The rows of a group lie close to one hidden flat surface of 14 dimensions, which may be shifted away from zero. Surfaces can cross.
Known rows, each followed by its group:
0 19 -2 10 -4 7 -22 12 -4 -10 7 3 5 -3 26 0 4 15 2 5 11 17 -12 -18 -9 4 -> (2)
0 -7 -17 10 27 10 38 -14 6 0 2 -40 -7 -5 19 -17 -8 -29 18 -12 5 15 5 -16 25 -5 -> (1)
-15 10 -10 5 28 -16 -19 35 -4 -19 -10 -3 -68 -17 11 -10 26 -55 10 3 -13 -9 17 3 -9 -3 -> (2)
-27 4 -4 2 -33 -22 29 0 48 0 -2 -80 24 7 -28 23 -4 41 -20 54 -39 15 -30 49 -31 -5 -> (3)
6 16 4 -1 -24 6 -10 19 17 -3 -1 16 15 9 -16 -3 -5 21 10 25 0 0 14 -14 -10 -16 -> (1)
-17 -4 10 -11 -8 -7 29 18 -21 17 -12 11 3 23 -7 -7 -23 15 -12 23 24 25 -18 -31 -15 -5 -> (1)
22 -6 10 13 -20 23 2 28 11 25 16 25 22 9 -28 -19 -35 13 -16 14 7 -2 12 -20 13 -10 -> (1)
6 -54 0 21 -13 50 55 39 16 -2 0 29 17 -3 -17 -1 -52 0 -40 19 37 42 -18 10 5 -16 -> (1)
-12 19 -32 21 22 13 22 -1 -13 -4 -5 -15 -15 -9 8 -20 -16 20 6 -9 7 54 -14 16 -7 -11 -> (2)
0 -11 6 21 5 -5 6 -11 6 26 25 5 27 -1 -10 -1 -14 26 12 -26 13 2 4 11 26 -1 -> (2)
-37 -6 -51 18 -46 2 1 -5 9 0 -7 -7 19 -15 -29 12 3 53 -20 22 14 63 33 19 -7 -30 -> (1)
-20 -57 16 23 -18 22 5 7 -2 15 22 -13 24 -19 8 53 -22 10 -18 0 6 35 -27 5 -6 10 -> (2)
0 9 18 -16 -7 -39 79 -26 -25 22 3 -1 -6 43 -8 13 -24 43 -20 -1 21 -52 -1 -19 -33 -20 -> (0)
-6 -1 -3 9 -9 16 4 36 31 -15 5 -1 -10 6 16 -30 -8 2 -5 36 17 43 -5 -38 19 -17 -> (0)
-5 -2 0 -7 0 -4 -7 1 23 -19 1 8 5 10 15 -6 11 5 -12 15 8 6 -7 -4 9 -2 -> (3)
-6 -8 5 -8 -1 -4 11 -16 -19 -3 8 27 -2 0 11 2 4 23 22 -9 0 6 -25 0 3 -5 -> (1)
16 26 31 -9 -29 20 12 4 21 -37 -17 13 -3 20 15 38 -1 33 5 30 27 -11 52 -39 -40 -39 -> (1)
-15 -14 7 -6 -17 17 -15 -1 8 -16 9 -11 -17 -8 28 5 2 10 16 24 -22 50 -36 -17 7 -2 -> (0)
-10 -22 -16 16 -1 25 28 19 40 -31 14 21 -3 -7 11 11 1 4 14 21 -1 8 29 -7 -4 -49 -> (0)
7 -18 -8 18 0 -11 18 8 17 -34 21 31 -23 -24 20 -15 28 21 -13 -9 34 -14 -14 22 31 -14 -> (3)
17 24 8 -2 -8 14 -7 10 16 -13 -16 6 20 29 11 9 -15 -11 -11 11 25 5 26 -23 -6 -3 -> (3)
-29 0 -56 29 27 -26 -8 17 30 -29 19 -30 -30 -28 19 -23 40 2 -46 8 -9 -4 1 32 2 -8 -> (3)
-3 -14 -21 4 5 35 26 5 5 -5 6 -1 -12 -10 -2 -19 -20 32 -24 17 -18 31 -17 5 -14 -26 -> (0)
10 4 11 -15 -18 39 36 -8 28 -16 5 5 8 42 16 12 -58 0 33 31 -43 43 -63 19 -6 -15 -> (0)
-16 -36 -2 5 22 21 -5 -2 -10 -8 1 17 9 3 26 15 -13 -1 -61 -9 26 32 -6 -6 -8 11 -> (0)
-25 12 -40 19 26 6 14 54 -2 15 12 30 -35 11 -16 -24 -30 -42 39 16 -41 12 13 -3 -18 -36 -> (2)
-29 -2 -34 16 19 -12 -31 -8 29 -7 17 -17 31 -14 6 8 19 -6 15 -10 -34 16 -15 56 6 9 -> (0)
-25 -14 -22 -10 18 -24 4 8 16 -10 12 7 3 19 19 -7 11 -34 -7 15 -19 -19 -15 -2 4 -1 -> (3)
-19 -11 -8 10 -45 -17 -1 -18 -26 23 28 15 -16 -19 -15 18 13 59 21 -1 -7 -2 31 -27 -1 -32 -> (0)
8 15 -13 5 27 -8 15 -27 28 26 14 -77 15 -5 -1 -31 10 -5 15 -1 -30 -35 44 -43 19 -12 -> (0)
-7 16 12 9 -23 -5 -20 17 25 19 15 -5 11 36 -3 -3 -32 29 -22 27 1 29 -3 -15 4 -2 -> (2)
-23 -23 5 -3 23 11 34 32 58 -33 10 -27 -19 -9 28 -27 18 -8 18 52 -21 11 -16 -35 1 -36 -> (0)
-18 -6 -20 7 29 12 53 -16 14 -21 4 -24 3 7 24 15 -7 37 -25 6 0 7 -1 8 -38 -30 -> (0)
2 11 -31 0 -25 20 -2 -14 7 -25 -13 -3 29 -14 2 9 7 9 21 6 -8 39 -26 42 1 2 -> (1)
-30 -20 -25 -7 6 -24 -54 27 37 -38 10 26 15 3 26 -5 41 -30 -50 27 -5 4 -23 20 10 20 -> (3)
-45 -47 44 9 77 4 -3 12 -3 4 5 5 -25 2 30 15 -14 14 -9 -23 23 57 -3 -15 -12 -2 -> (2)
6 0 12 -9 -53 -18 -34 15 19 -13 7 31 7 -1 -19 19 22 14 -7 27 -14 -32 -6 24 -4 1 -> (3)
-4 -16 -22 15 -20 30 -3 31 -17 -9 -9 21 8 -23 7 8 5 0 -38 17 38 16 39 -53 -21 -14 -> (1)
20 5 5 -13 -41 -15 -10 -31 -20 -2 17 29 -17 -7 3 9 28 33 -2 -8 1 -47 21 -23 9 -12 -> (3)
-5 -29 -28 1 3 4 27 -5 5 23 11 6 44 37 6 8 -29 -56 -30 4 7 -25 32 -47 11 -2 -> (3)
-42 -22 -36 13 17 -3 -6 39 30 -11 9 -34 -2 7 31 0 1 -62 -35 38 -12 25 -11 -20 -5 8 -> (2)
-18 -12 -33 15 -21 -17 17 -7 13 -4 8 16 33 9 -18 29 3 38 -55 6 24 -25 41 23 -26 -21 -> (3)
-1 27 -5 8 24 -10 11 -25 26 -16 -11 -22 48 28 28 -2 -8 16 1 -17 51 30 -3 19 22 13 -> (1)
16 -7 5 -6 -9 6 -18 7 4 8 8 -4 -8 -11 -11 -18 7 -22 -4 5 -26 -20 -11 -6 17 10 -> (3)
-1 31 6 -21 39 -23 -4 27 9 6 -4 48 -26 36 -11 -57 2 -14 45 9 -12 -26 24 -35 10 -27 -> (0)
2 6 5 2 2 -10 -11 14 17 -12 9 10 14 3 25 -18 19 -4 20 8 16 -6 -21 -20 24 5 -> (1)
-4 6 6 13 1 1 -17 9 17 5 21 8 41 19 22 -10 -14 36 -13 11 18 26 -23 -19 13 4 -> (2)
-22 -18 -4 12 34 -7 -47 9 -1 -22 7 -7 6 -39 36 13 55 -9 -7 -17 13 3 2 -3 -2 20 -> (2)
-55 -35 -15 -11 34 -23 -20 -24 -4 4 17 8 17 12 30 26 24 -2 -7 -4 -26 2 3 -13 -18 -3 -> (2)
-29 22 -33 -19 25 -13 -55 -35 -11 -15 -19 18 -18 26 16 13 11 -6 -30 -16 -18 26 32 20 -20 2 -> (2)
7 31 -12 -8 -14 -6 -24 -17 14 -22 1 36 23 34 27 1 -2 18 -8 -1 24 8 3 0 12 -3 -> (3)
-8 -20 5 -6 37 17 -21 13 8 -14 -16 -5 -3 -12 11 -3 22 -15 -37 6 13 3 35 -28 -15 1 -> (3)
-11 6 -7 12 -10 -9 -35 18 6 4 10 6 42 -1 7 7 14 6 0 6 15 2 6 -15 2 10 -> (1)
21 1 -4 3 -23 19 -4 6 5 -2 3 -5 3 2 0 -2 -19 -13 -27 7 -1 4 -22 12 11 15 -> (3)
-18 22 -14 3 -9 3 27 30 -6 34 6 2 -23 34 -30 -26 -62 9 22 32 -43 40 -27 1 -18 -23 -> (0)
9 10 4 -22 2 -4 15 -12 14 -1 -6 1 29 39 17 -9 -14 -21 -4 13 4 -10 -9 -29 9 6 -> (3)
14 -1 -23 -6 -33 23 -11 -33 -20 -23 0 -27 -6 -34 31 6 20 0 0 -1 -9 28 -33 -2 19 15 -> (1)
-5 -12 40 15 30 -4 -14 0 3 0 17 -13 15 -3 43 22 5 -2 29 -24 26 6 -16 -21 11 20 -> (2)
-7 24 15 10 1 -11 -52 23 26 -12 9 33 28 5 6 3 16 26 41 1 0 15 -15 25 4 4 -> (2)
-20 -46 10 4 1 2 -9 12 17 13 31 5 -1 -20 4 -15 9 10 19 12 -17 27 -31 -20 36 -4 -> (0)
29 -5 -6 -18 -51 17 17 -4 2 -51 -39 -11 19 -51 -10 8 64 -1 -5 24 32 -32 9 -3 -8 1 -> (1)
-28 -23 16 -4 -10 -27 -39 12 25 -7 14 -17 10 -16 15 -2 40 16 -15 26 -1 15 -27 -14 20 17 -> (0)
-6 -42 -15 3 55 39 -13 -4 -7 -5 1 12 -52 -31 10 -40 0 -2 -49 -17 -3 47 14 -11 19 -11 -> (1)
-3 6 -30 17 -18 -6 12 -8 -22 32 11 -12 -24 -27 -48 -11 -12 25 28 -14 -37 5 3 43 0 -15 -> (2)
-8 8 -29 21 2 1 -2 -12 -7 4 23 15 49 8 29 37 -2 -19 51 -23 -8 -15 16 -8 -4 -6 -> (2)
-4 -4 14 10 17 8 -34 -6 41 -16 23 3 -10 -2 16 5 10 25 3 -2 -13 11 30 2 14 -21 -> (1)
18 20 -18 1 -9 21 -35 -27 -27 35 0 -6 -13 0 -19 0 -17 -18 16 -21 -33 -3 66 -34 4 -8 -> (0)
16 -21 27 1 -61 -2 -22 12 18 -21 3 42 38 17 21 62 11 -27 -11 13 56 -30 41 -36 11 6 -> (3)

New rows, each followed by its group:
9 -17 6 1 -47 13 17 0 1 7 11 -5 -6 -11 -13 0 -9 33 -17 23 -3 9 -14 -13 8 -11 -> (0)
7 16 -8 8 9 6 12 1 -26 0 -7 -29 -44 -11 18 -25 -8 11 -31 -4 18 24 -8 -21 3 5 -> (2)
7 -1 24 -26 45 36 13 13 0 0 -39 19 19 27 -18 -22 -29 -1 -28 8 5 18 -1 -4 -32 1 -> (3)
23 4 14 5 -10 12 12 -15 17 2 10 -31 -14 -15 0 -23 3 24 14 0 -3 2 -1 -16 29 -7 -> (3)
-17 -21 34 -11 1 6 -20 41 17 -11 -21 -12 30 2 -5 36 9 -17 -25 36 -2 2 -11 -2 -45 18 -> (1)
-23 -13 -29 7 15 -7 -11 4 25 0 21 2 0 1 12 -20 7 -8 -10 10 -18 9 8 -7 19 -14 -> (3)
15 26 -26 1 8 24 -47 -22 39 -12 -5 -27 35 0 -3 -8 8 8 -20 1 -31 8 27 21 0 4 -> (0)
-1 -13 21 -26 -9 -1 8 -7 25 -15 -1 -17 -3 -2 -3 -1 22 35 -22 35 -26 -26 -5 -18 -20 -17 -> (0)
-2 -5 11 -12 12 -14 -23 1 25 6 1 -40 14 2 -2 -27 21 7 -39 19 -6 -7 -9 -17 10 22 -> (0)
-7 -18 1 -7 25 -19 5 -27 5 17 5 -35 16 3 -4 15 12 -24 -21 -12 -22 -49 30 -4 -12 9 -> (0)
27 -6 10 -18 25 42 -29 -27 3 -14 -1 13 11 1 28 -34 -5 7 -17 -15 -10 35 -39 -4 31 18 -> (0)
-5 -27 -10 4 13 27 18 -31 -2 11 16 -22 13 -5 10 18 -26 6 -16 -11 -31 17 -17 14 -9 -2 -> (0)
45 23 -3 -12 -20 44 -4 0 -27 12 -33 0 25 -5 -29 -26 -17 0 -28 2 8 -1 8 -14 -8 15 -> (1)
20 21 31 -28 -11 -6 -53 8 12 -1 -14 -8 11 8 -11 -3 16 -35 17 14 -35 -23 -15 4 3 31 -> (3)
-21 -11 10 -2 37 -16 -20 25 5 26 5 8 -6 10 -11 -42 1 6 -21 7 5 5 14 -37 9 -2 -> (1)
-7 19 4 -13 -3 -6 -3 -24 17 -28 1 -5 1 21 39 20 9 6 25 10 -4 9 -5 -8 -3 -7 -> (0)
18 21 -10 15 -26 12 13 16 -18 10 14 -40 -10 -9 16 -4 -18 -25 17 12 -16 -1 -36 -20 3 9 -> (2)
-10 -11 35 -15 17 -7 -18 -10 -34 -3 0 56 -54 8 9 29 3 13 8 -22 0 -9 26 -12 -23 -16 -> (2)
13 -8 1 -1 -16 30 5 -13 15 0 6 0 14 12 1 4 -26 8 -8 9 -16 19 -11 -1 6 -4 -> (0)
12 33 13 -9 6 -12 -34 -3 -17 -8 -3 14 -35 20 26 -8 9 -5 -23 -7 15 -14 23 -42 -4 5 -> (2)
3 -31 46 -24 22 35 -6 45 6 -7 -33 23 -6 -6 -30 -1 -5 -18 -19 27 -6 2 -6 -3 -36 1 -> (3)
4 5 -18 24 -23 29 4 31 16 41 18 18 17 10 -48 -15 -53 14 11 19 -24 15 38 -14 -2 -37 -> (1)
26 24 4 26 -12 26 2 10 25 -9 2 25 18 12 -5 -2 -30 26 12 -12 41 23 28 17 20 -17 -> (3)
-13 -21 -24 -4 7 -30 3 -5 32 -7 20 45 45 16 -5 -21 14 10 -20 -2 6 -19 -29 44 29 2 -> (3)
-46 -13 -3 6 42 -53 25 15 -21 -7 0 17 -13 23 36 16 15 -6 -33 -14 67 -9 8 -19 -19 2 -> (0)
-6 15 5 -14 -15 -2 -47 3 12 3 -7 19 15 15 -19 13 3 9 1 13 -32 -2 12 14 -18 0 -> (3)
-6 -13 3 -3 48 5 -38 7 12 15 5 -2 8 4 11 -36 4 -33 -16 -11 1 7 22 -40 30 14 -> (0)
44 58 4 9 -33 15 -20 22 -10 1 0 -29 -17 8 21 -17 -24 -33 16 11 -9 4 -41 -13 12 28 -> (2)
21 53 -72 5 0 -2 -30 25 9 -22 4 44 29 -5 -1 -84 26 13 -13 10 4 -7 -17 12 26 -4 -> (2)
5 -15 26 -28 -52 -10 17 11 16 -4 -9 -30 -19 -17 -29 -7 22 9 2 54 -26 -15 -28 -12 0 -2 -> (1)
8 -10 16 -7 6 -20 27 -18 18 10 3 -28 16 27 12 21 -6 -52 -3 -5 8 -50 20 -19 12 14 -> (0)
-8 -5 -3 7 25 13 3 -5 28 2 8 -27 13 11 26 -4 -9 -14 0 5 3 17 27 -40 11 -8 -> (0)
-21 14 -12 8 12 15 -56 -6 28 -8 0 4 20 19 23 12 -1 7 6 2 0 52 47 -21 6 -12 -> (3)
25 -15 10 1 -28 31 35 -32 -31 16 14 5 -1 10 13 18 -45 23 -9 -17 11 17 -23 -18 7 -1 -> (1)
-16 7 -33 4 13 -2 0 -9 -30 16 -10 2 16 -12 -7 -2 18 4 10 -16 14 -6 61 -38 -18 -15 -> (1)
-13 4 -9 13 -7 22 -14 8 -19 -18 1 17 -7 2 35 34 -5 27 -23 2 31 36 26 -32 -33 -14 -> (2)
-21 -37 -16 3 -28 1 -1 -18 -4 -15 -6 -25 16 -37 4 36 30 15 -20 6 9 26 -11 16 -4 13 -> (1)
-10 -34 1 20 -12 -14 20 -3 6 -1 21 -16 -2 -18 27 14 22 -5 -5 -5 42 -10 21 -42 31 -4 -> (0)
-10 -22 2 -4 3 3 -24 -2 20 -38 5 -12 -17 -41 31 -6 61 15 -13 17 3 3 6 -27 9 -8 -> (0)
-16 -2 -3 -2 3 11 -31 -8 8 8 9 13 16 22 6 14 -19 0 3 1 -18 32 2 3 -3 -1 -> (0)
22 -6 2 -4 -34 16 6 -1 20 -40 1 39 -19 -7 14 29 18 -43 39 1 9 -32 43 -17 19 -26 -> (0)
-6 -5 36 -9 4 -14 -7 32 -10 21 -3 -27 20 12 10 14 3 -35 -5 22 2 -29 -4 -62 -26 25 -> (1)
2 -23 -17 13 -25 29 11 -3 16 -4 9 -25 -4 -14 0 32 -13 -37 4 12 -24 2 26 -6 -2 -13 -> (0)
-12 14 8 -12 -17 2 -15 15 -11 8 -12 -9 -14 13 0 4 -2 17 -17 33 -1 16 27 -53 -32 -12 -> (1)
-1 -18 9 -3 -27 3 18 -6 21 2 8 -11 23 18 -8 33 -17 9 -26 23 -7 -13 5 3 -16 -8 -> (0)
-29 -29 32 12 14 -27 -6 12 15 22 18 -39 -21 -8 1 8 8 19 -12 8 4 11 3 -20 3 2 -> (2)
-2 32 -15 -6 17 3 -22 14 -19 -18 -2 23 -20 11 33 -20 8 6 -7 5 5 13 -5 -36 -17 -7 -> (2)
0 0 6 -7 29 -7 -14 6 29 -30 -11 -13 5 21 44 8 11 -85 5 -2 18 -3 -3 -7 26 30 -> (0)
-41 -23 -39 37 23 -12 10 38 -2 20 22 42 32 -1 0 -4 1 4 8 -9 45 10 52 -38 4 -29 -> (1)
15 10 -6 2 14 29 12 19 -11 -21 7 56 -15 6 31 -28 -11 -3 27 -1 16 7 -8 -36 11 -22 -> (1)
-21 -33 12 4 8 10 2 2 -11 -30 -1 14 28 -5 48 56 10 -8 -6 -7 31 22 -34 3 -22 18 -> (1)
-1 15 -15 6 -41 -2 -32 3 -5 8 13 9 -23 -9 -31 18 -2 29 -3 16 -52 -8 11 26 -26 -16 -> (3)
27 -30 13 -5 20 34 -2 23 19 -16 -31 -1 23 -33 -29 -25 16 -14 -58 6 30 -12 18 8 2 12 -> (1)
5 30 -5 -4 -2 4 -31 -11 -34 -3 18 65 13 13 26 14 11 30 38 -19 -5 -28 19 -35 -24 -18 -> (2)
-17 -20 -4 25 -17 -11 -7 25 1 -3 25 9 2 -38 3 13 37 34 15 8 13 -18 19 -21 -8 -22 -> (2)
10 -31 -12 22 -46 19 44 16 12 4 3 -53 -12 -23 -8 21 -9 -28 -50 28 21 -15 36 -38 0 -10 -> (0)
7 9 0 0 13 -8 27 5 0 9 -21 -3 42 12 -13 -21 -1 7 -17 -5 55 -10 25 -21 3 5 -> (1)
-12 -28 -8 9 24 9 23 -8 19 30 23 -11 33 12 -19 -4 -35 10 -4 -4 -39 1 -16 25 1 -6 -> (0)
-15 -10 -19 0 -11 2 -4 25 -37 33 -5 21 38 -9 -28 0 1 -10 6 5 -3 -7 -1 -21 -22 7 -> (1)
-1 23 1 -17 25 2 -26 -21 -9 4 -8 -34 -16 12 22 -15 3 -17 0 -2 -20 12 6 -36 2 13 -> (0)
